The rows of a group lie close to one hidden flat surface of 13 dimensions, which may be shifted away from zero. Surfaces can cross.
Known rows, each followed by its group:
[ 11   3  -2  -3 -18 -17 -10  -1  -4  -4 -22  -4  -2   3 -22 -16   7  -6
   9   5]  k_966
[ 18   5 -12 -16 -11 -14  24   0 -19  14 -20  -8  -7   5   1  -7 -19  -6
  14 -21]  k_886
[  2  -4  -4  22   8 -19  -4  -5   1 -19   5 -11   6  -4   0 -12 -10 -19
 -14   4]  k_41
[  2   2  -9  15  -1 -18   3 -11 -11  -9  -5   5  -9  20  27  -4 -17  26
  11  -4]  k_886
[-12  22  -1  17   3  17 -17   2 -15   9  12   6  -5 -15   3  15  -3 -12
  20   3]  k_467
[ -9   5  -8  13 -13  -8  16 -25  16  19  -2  -4  -4 -18  -7   2  -2 -25
 -21  15]  k_886
[-17   7  -6  13 -16  13   7   4 -15 -24   3  -7   7 -22  26 -12  -8   1
 -26   1]  k_41
[-13   1 -12   7 -14   0   0 -10   3   9  22  27  -6   8  17   0   5  25
   7 -24]  k_886
[  5   3  10  12   1  16  -1 -13  14   4  -1  16 -16 -14   7  18  -1  -2
 -10  -1]  k_549
[  9   9   4  25  -2  -5 -21   6   3   9   3   8  -4   7   7   6  -6  10
  12 -24]  k_966
[ 24  12   8   5 -11 -10  -4  10  -6 -18 -14  -3  14  -5 -13  -4  -9   0
   4   4]  k_549
[  3 -13 -16  -4  22 -19 -23  -1  12  14   9  -3  18  23  16   1  -4   6
  -4 -15]  k_549
[-19 -18  -1 -18  -7   7   5   4  -1   8  27   3  -5  -2 -11  -5  21  -1
  -2 -15]  k_966
[ -1   9 -13   0  20   5  30  17 -13  -2   2   3  -4   7  -5 -20 -12   7
   4  -9]  k_886
[ 12  -9   1 -23 -10  -9  11   4   4  14 -10 -12  19  10  -4   6   0  21
 -13   8]  k_549
[ 20   3   0   2  -5 -11 -25   2   2  10  -9  -5   8   6 -10  11   5  -2
   8  -2]  k_966
[ -8  12  10  -1  -4  22  -8  11 -17  -7 -21  -2 -11 -15  23  -5 -23   4
  -1   0]  k_41
[  8  -7  15 -32  -8   2   5  -2  10  -6 -21   5   4  -6  14  -5 -25   9
  -6   3]  k_966
[-14   6  -7   0   6  19   4   5  -2  21   5  18  -7   2   0  -3   8  14
  -5 -10]  k_886
[ 15   9 -14   7  -2   4 -10  -2  -4   1 -21  12  12   7   1   2  14   0
 -12 -15]  k_549
[  2   2 -10   2 -13   3 -35   9  -3  -4 -13   2   4  15   7  -3  23  21
   8 -10]  k_467
[  7  19 -10  -2   0   5  41   0  -9   6 -11  17  19  10  13   6 -12   7
   5 -20]  k_41
[  4   6 -32   7   6  -8  -7 -11   0  -6  13   7   6  10  -3   1  20   7
   6   7]  k_467
[  8  -2 -31  11  17 -13  -7 -10  11  14   7 -10  -3  26   5   9  18  14
   5   1]  k_467
[ -4   8 -13  -4   6  16  -8  -2   1   7  14  11  -7   9   7  15  19   9
  25 -12]  k_41
[-12  20  12  35 -11   0  -8  -4   8  -2  -7   7  -1 -15 -20  -7   4 -25
   1  13]  k_549
[  1 -11 -17  -3  -7 -11   1 -20  13 -26  28   0  -4 -11  -5  -5  18 -20
   2  -4]  k_41
[ -8   4 -21   8  15 -14  -1   0  23  -6  17  -2  -6   6   5 -21  -7   6
  10  -1]  k_41
[  3  20 -26  -8  13   6   4   6   1  25   3 -15   0   1 -13   7   7 -13
  25   7]  k_886
[ -2  19   9  34  12   1  28  -1   7  -5  -7  14 -17  -8  -3 -14 -25   1
  -7   6]  k_886
[ -2 -14   3  -7   4   2  14  -9 -17 -12   7  19  -6  -7  12  -7 -14   6
 -22  -9]  k_886
[  8   2 -10  -9  -4   4 -28   3  -2   3   3  14   3   0 -22  -2  21  23
  -3  17]  k_549
[  6   1  -9 -14   4 -12  34  -5  -4  15 -13 -10 -13   4  -9 -11 -17 -10
   8   0]  k_886
[  3  21  -3  23  13   3  12  -7  11 -17  23  16  -1 -10   2   6 -13  -2
  16   5]  k_886
[  5   4  33  24 -13   3  -4  16   6  13 -11  -4 -17 -15 -18  -2 -11 -14
  -7 -13]  k_966
[ 20  12  15  26   1 -10  22   8   0  20 -20  -1  -2  15 -18   8  -4 -10
   8 -20]  k_966
[-17 -11 -12 -12  -8   1 -35  -9 -24  13   0 -12   2  -5  13   4   6  -2
  -8  16]  k_966
[  0  -5   0   1  21   1  23  15  -4   7  -8 -11  -3  24   2  -7   2  -2
   7 -24]  k_467
[  1 -15   5  -7   6 -29  -8 -10   8  17  -5  -3   2  13   5  -8 -24   8
  -4   9]  k_41
[ 18  -9   2   3   9 -10   2   5  -8 -22 -16 -24 -16  -1  11 -11 -22  -2
  -9   4]  k_549
[ 15  -9  -6  -1   3  -2  -2 -22  -3  -2 -16   7  10  12  15  21  12  -7
 -15  -7]  k_549
[ -7   3   1  -8  -4   6  36  16  -7 -20  17  -2  18   6 -15  -6  18   6
   8  -1]  k_467
[-10 -23   8 -13  -9 -14  12 -25  -6  -4 -13 -13  -9  -1  16  -2 -10 -18
 -14  10]  k_41
[  6  -4   4   5  -9  -7 -26   0  11   8 -14  -9  15   4  12   7   2  -6
 -12 -12]  k_549
[ -1  -1 -11   0 -19  -4   0  -4  -3  -4  12   1  14 -14   3  -2   4  -9
 -18 -11]  k_886
[ 27   4  -9  -3  12   1  -9   2  -7   7 -19  -3  -6   5  -8   8   3   4
  -4   3]  k_549
[ -4 -13   8   4   0  -1   3 -26   7  -7  25   7   1 -20  -3  18   6 -30
 -15   9]  k_41
[  2  -4  -8   9  21  -8 -18   9   1   0  28  -1   9  -2   1  -1 -10   8
  -7   2]  k_886
[ -4  15   4  14  11  -7  -3  10 -17  -7  10  -2  27   5  -3   5 -10 -11
  20   6]  k_966
[ -5  15  -4   9   6  19  10  11  -4 -18  11   2  12 -18   4  -2  -6  -5
  -8   4]  k_886
[ -1  -1  -1   4  -4  -6  17   4  -5 -11  -2  11  -5   8   0 -17  -4  15
  -2 -11]  k_886
[ 12   3 -21  -7  11 -13  22  -8   6   2  16   1  12   3  -7   1  -4   6
  -2  10]  k_41
[  4 -11   1 -13  10  13   4  -1   5  22 -16 -15 -15  -4   8   8  -5   5
 -28  12]  k_549
[ 11  -6 -29  -2  -5 -26 -18 -14  -3 -15  25 -17   2   4  -9   1  18   6
  12  22]  k_467
[  3  -3   2  14  -3 -15 -12 -10  16  19  10   6 -11  16 -18   8  17  13
  15   5]  k_549
[  6  -6 -10  11   7   4 -13   8  -1 -11   6  -9  -8  13 -10  -2  30  22
  -6  11]  k_467
[ -1   5 -15  -6  -7  -9   5 -24  25   2  -9  15 -20   5   8 -10  -5  11
  10   7]  k_966
[  5  17 -20  10   8   8  -6   3   2   4  -8 -17   1 -11  14   4 -10  -4
 -10  13]  k_966
[  4  17  -2   3  -3   6   2  18 -22  15 -12   1  28  -6 -12  -1  -5  -7
 -10  -3]  k_467
[ -3  -8   1  12 -25  -7 -12 -10   1 -16  16  -5   9  -5   5   9  22 -12
  -4 -12]  k_41
[  4  16   3  16  -1   4  15   3  17  15  11   7 -19  -4 -17   5  -1   9
  16   5]  k_549
[  4 -16 -22  12  16 -12 -12 -24  -1  -3  10  13 -21  15 -14  -5  30   4
 -12   6]  k_41
[ 18   6 -14   5  -2  -5  11  -7   1  10 -13  12 -10  13  -7   1  10   4
   4 -20]  k_966
[  9  -8  -4   6  13 -21 -19   8  -1  -1  -1  -2 -10  13 -13 -22  -8  13
   2   0]  k_549
[-10   5   5   1   2   8  -3   8   9   8   3 -16   3 -11  20   4 -20   2
  -7   7]  k_966
[ 13   5  -8  19  21  -9  -8 -15   0  14 -13  12 -17   5   2   2 -13 -14
  -2  -8]  k_467
[  3 -10  -4  -7  27 -14  31 -13   2 -19   1   0  -9   2  -3 -16 -18 -23
   0   5]  k_467
[ -8   8  10   3 -28 -15   0  -6  13 -10 -10   9  -6  -9  16 -19 -29   0
  13 -12]  k_41
[ -3  -7  10   4  -9  -5   3 -26   8  -5   3  -7  10  -3  10  26   7 -17
  -3  18]  k_549
[ -8 -12   3   3   4 -13  -1   1 -24  22  -4 -13  -3  14   7   1  -8  -2
   0  -7]  k_966
[-16  -6   5   5 -18   1  -1  -3  -8  26   5  13 -11 -11 -11  -7   3  -7
 -13 -15]  k_966
[  0  -2  -7   6   1 -21  -7 -15   1   3  12   0  -7 -10   2  -7 -20 -24
   9  -4]  k_467
[  3  10  15  13  -7 -10  15   2  12   1  -5   1  15 -10   4  -2 -29  -9
  -9  -3]  k_41
[  2  13 -18   5  -6 -13  -4 -12   8  -5   8   5   7  -1   5  -4  -4 -10
  19  -7]  k_467
[  7  -2  -1  14 -18 -13   1   0 -12  32  16   8   3   0 -19  11   6   1
  -6 -19]  k_467
[ -1  -5   0 -14  23   3  11  -6 -11  -4   6  -3  10  10   2  12  -2   8
   4  29]  k_467
[ -7  -1  -6   2  -6  10   3 -20  -9 -15   2  14  -8 -12   6   3  11  -6
 -11   8]  k_886
[-10  21   3   8 -11  11   7  22  -6 -20   7  22  29   9 -10 -11  17  14
  20 -17]  k_467
[  2   1  -2  12  12 -12  10   4  -3  -7   0 -15  17  -3   8  -6 -20 -11
 -19   5]  k_41
[-20  14  -5   7 -25  -7  12   0   7  14   0   6  26  21   6   2  16  14
  17  -9]  k_966

New rows. What belongs after each?
[  1   9  -3  20  21  -2   2 -11   1   0  -5  20 -15  -2   2  -8 -15 -20
   4 -13]  k_467
[  0  14 -17   6 -19  -9   1  -6   5 -18  22   5   9 -11   7  -4  -4  11
  11   3]  k_41
[ -8  -2  -8 -17  19  23  -7   2 -19   8  11  12 -10  -4  16   8  -5  12
   3  -2]  k_886
[-17  23  -4  13   4  15  11   6   6  -2  12   4   7  -8  24   4 -17   2
  13  -3]  k_41
[ 22  17  -6  15  16  -8   4  -3  17   2 -31   2   3  10   1  -1 -12  -7
   1   0]  k_467
[ -5  10 -12 -13  -8   2  30   3 -15  20 -31 -14   6  20  21   0  -9  14
   4  -5]  k_886
[  4 -11 -10  -6 -15  -8   6 -13   8   2   0  -2 -12   2   0  -5  12   0
  -8 -13]  k_467
[ -5   5  14  -7 -24   7  -9   6  11  -4 -21  -2   5  -1  20  -1  -8  16
  -1  -3]  k_966
[ 11  -2   4  11  -6   0 -31  -1  19   3  -4 -10  -8  -5  -2  12  10  11
 -12  16]  k_549
[ 12   5  -5  -3   7  -4  15   3  -8  45 -25   7 -12  11 -18  -2  -8  -1
  -4 -11]  k_886
[-20   8 -23  -8  -9  12 -11 -14   0  -5  11  22  10 -10  13  -5  12   3
  -4  -1]  k_467
[  1   3 -19  -7  -8  -1 -16  -8 -14   7 -12 -19  16   8   4  16  25 -19
   7   4]  k_549
[  3  -2   2   2  15 -12  41   2   5   8 -10   6  -4  11 -24 -21  -7   2
 -14   2]  k_886
[  6 -10   3  -9 -15 -13  10  13  -6   5   4  13  -5   4  -6 -24 -11  16
  -6 -36]  k_886
[ -3 -14   2   7   8  12   9   3   9   1   2 -14   3   3  -2  10  29 -19
 -24 -14]  k_41
[ -8   7  -1   7 -26  -3   4   3  10  33  -6  -5  11 -12   3   0  -9  -4
 -23 -12]  k_886
[  6  18   3   1  14  17  27   5   6  14   2   6 -10 -15  -9  10 -17  -5
   4   7]  k_549
[ -2   2 -21  -6  11   8  -7   3   8  11  36   2  11 -17 -10   8   8 -10
  -7   0]  k_966
[-34  14   8  11 -12  18  20  -1   6   1   5  11  -3  -9  21  -5  -9   5
   1  -1]  k_966
[ -3  -7   0  -4  14   8  14 -18   3  10  -8  13   3   4 -13   7  16  -4
 -22  20]  k_886
[-12  -3 -28 -13   6   8 -17  -4  -3   5  -2  -4   7   7  17  -2  15   8
 -10   6]  k_467
[ -7   9 -18 -11 -23 -10   0 -16   9  -7   3  26  22  -4   8 -12  -1  -4
   6 -15]  k_467
[ 21  -2  -2  14 -16 -18   5 -14  -4  -4  -2  31  14   3 -16  -1  10   0
 -18 -23]  k_41
[ -9  -4 -26  -7   0   6   5   5 -12   6  17 -16   4   4  -1   0  24   5
  -5   1]  k_467
[ -5   9  -4  20  -6   1 -15 -13  11  -4  26   3 -16 -21  -2  10   0  -5
  10  16]  k_467
[-11 -21  -2 -20 -19  -5  -2 -17   3 -10  10  12  -1  -9  11  -9   5  -8
 -14 -18]  k_41
[ -3  -2  -6   7  -9   9  -6  -3   8   9  -2   8  -7  -3   1   0  14   8
 -18  -7]  k_467
[  9   0  14 -14   4  -1  18  -3 -15  -3   3   9  -1  -6  -2   6 -22 -10
  13  -4]  k_549
[ 25  12  -9  -6  -1   0  19   6  10  -8   0   3   0 -19 -19  -8 -11   5
 -13   9]  k_41
[ -5  13  -5  28 -12 -14  -5 -16  -2   1   8  16   3   6   7   8  -1  16
  11   6]  k_41
[ -6 -12   7 -13   9  -6  12  -5 -27  -4  10  12   5   6  -5  -2  -6  -5
   8  -2]  k_467
[ 29  -5   2   1  -7  -4 -15  -9 -11  -6 -17  20 -13  10 -13   7  15  15
   0  -7]  k_549
[ -9   0  -9 -13   8  14  32 -12   3   8  12   3   2   5   8  17   9   4
   3  10]  k_467
[  3   0 -23  -7   7 -10  15   3 -16  10   6  -6  20  12  11   0  -5   5
  -8 -11]  k_886
[  4  12   8   4  -2   3  22  -2  22   4  15  22   0 -11 -18   2  -4  -6
   8  -7]  k_886
[-10   3  -4  -2  11   3   0   1  32 -14   1 -14   0   2  18  -7  -5   2
   7  13]  k_467
[  7  12 -16  25  12 -12  11 -20   0   1  -3  12  -9  14  -3   3   3   1
  10   9]  k_886
[  9   2   8  14  -5 -18  -3  10   5  13  -7   1  24  12  -2   1 -10   9
 -12 -14]  k_41
[ -2  -5 -21   6  13  -6   1 -22   6   5  19   0 -18   2   5   8   6  -4
   5   7]  k_467
[  4  -4   3  -7 -17 -11  -5 -11  14  16  -4 -13 -10  19   1  18  13  12
  27   7]  k_41
[ 15   3 -17   2  20  -8   5 -10 -11 -11 -16  -9  -9 -11  -6 -11 -15 -32
  -8  11]  k_467
[ -1   6  19 -13  -7  11   0   7   6  11 -21 -14   1  -9  13  12 -18   3
   1  16]  k_886
[ -2  -2  14   3   8   8 -12  12 -15  -8  10  -7   2  -7  -9   6   3 -13
   8   3]  k_966
[ -9  -7   5 -16 -10  -4  19 -22   0  -3 -12  20 -10  -2  18 -12 -18 -13
   2 -18]  k_41
[ -7  -2  -4   1  12   6  10  -6 -34   7   2  19   1  11  13   7  -2   1
   4 -19]  k_966
[ 12  12 -19  20  -7  -1  10  -4  -2  -2 -23 -32 -14   7  -3   4  21  -3
  -3  16]  k_549
[ 23   9 -18   1   2 -16  -5  -6 -10  -3  -3 -12  14   7 -11  10   5   0
   8  21]  k_467
[  2   4  -6  -3   8 -14   7  -3   5  17   3   1  27 -11  -7  -2 -24 -10
 -24  17]  k_467
[  6  -9 -26   2  -1 -12   0  -1   5 -11  14 -14   1   4 -12 -13  23   6
 -14   5]  k_467
[ 10  11 -13 -12  -1  -3 -12   1   1  -7   0  -2 -17  -7  -1 -10 -15  19
  20  18]  k_41
[ -5   9   5   5  -2  10   5   6 -16  -5 -21  -5   2   5  23   2 -10  -6
   8 -16]  k_41
[ -5   6 -33  -3  22  14  -9   1  -8   6  -8 -18  -1   1  14  -2  10  -8
 -10  10]  k_467
[  5   4  19  -3 -10  14   7   7   4   1  -7 -16   2 -20   2  14 -11  -8
 -11  12]  k_41
[  4 -17   5 -19  -5   6  -8 -12   1   3  17  29   9 -13  -4  10   7 -12
 -15 -24]  k_41
[-20  -3   5  -5 -24   3  14   8  13  -4 -13 -17   2   1  27 -14  -3   1
  -8 -20]  k_41
[ -1   8 -22 -23  11  11   6  -5 -14  -8  12   7  -5  -9  15  -1 -14   9
  14  12]  k_41
[ 13   5  -4  17  11 -20  -9  16   7  10 -12 -26  -7  11  -6 -13 -14  -3
   7  -6]  k_549
[  0  -7  18 -22 -18   3   3   5  17   2  15   4   9 -20  -2   4 -11  -2
  -3  -7]  k_886
[ -8  28 -18  22  11  12  19   2   1   0  13  -8   5 -23   7   2 -17 -20
  -3  10]  k_886
[-21  13 -15  12 -17  16  -1 -12  -2  -7  -1  11 -26  -5   8 -10  17   8
  11   1]  k_886
[ -6  11  -6   6  -2  17 -34   6  -8   3  -3   8  -9 -15  -3  -4   9 -12
   4  -5]  k_549
[ -6   1  15   2 -27  10   4   8   3   0  -4  11  17 -17   3  -3  -2   3
 -32 -14]  k_886
[ 18   8  -4  -7  -7 -18  10  -2   1   7  11 -12   3 -13   7   7 -35 -15
  15 -10]  k_886
[ -7  12 -12  14  13  11 -26  20   2 -36  -6  -8  -4   0   3 -28  10  -2
  10   0]  k_467
[ 15   2   1   7 -14  -9 -12 -15  -7 -10 -11   5 -21 -19  -5  -6  -8 -24
   4  -4]  k_467
[-16  -6  -3  12 -13   4   2 -26 -16  -7   4  11 -11 -11  14   3   5   6
 -23  17]  k_41
[ 14  -8  -1 -22  16   0   3  -7   3 -12  12  10   2   8 -17  10  15  -6
  21   3]  k_966
[-13 -15   0   8  15   4 -15  -6 -12 -17  22  -4  13  -9  16   6   5 -35
 -16 -12]  k_41
[ 10   2 -19  -1  21  15  -6   1 -25  -4  -1   6  -3   4   0   7  13   5
  -5   1]  k_41
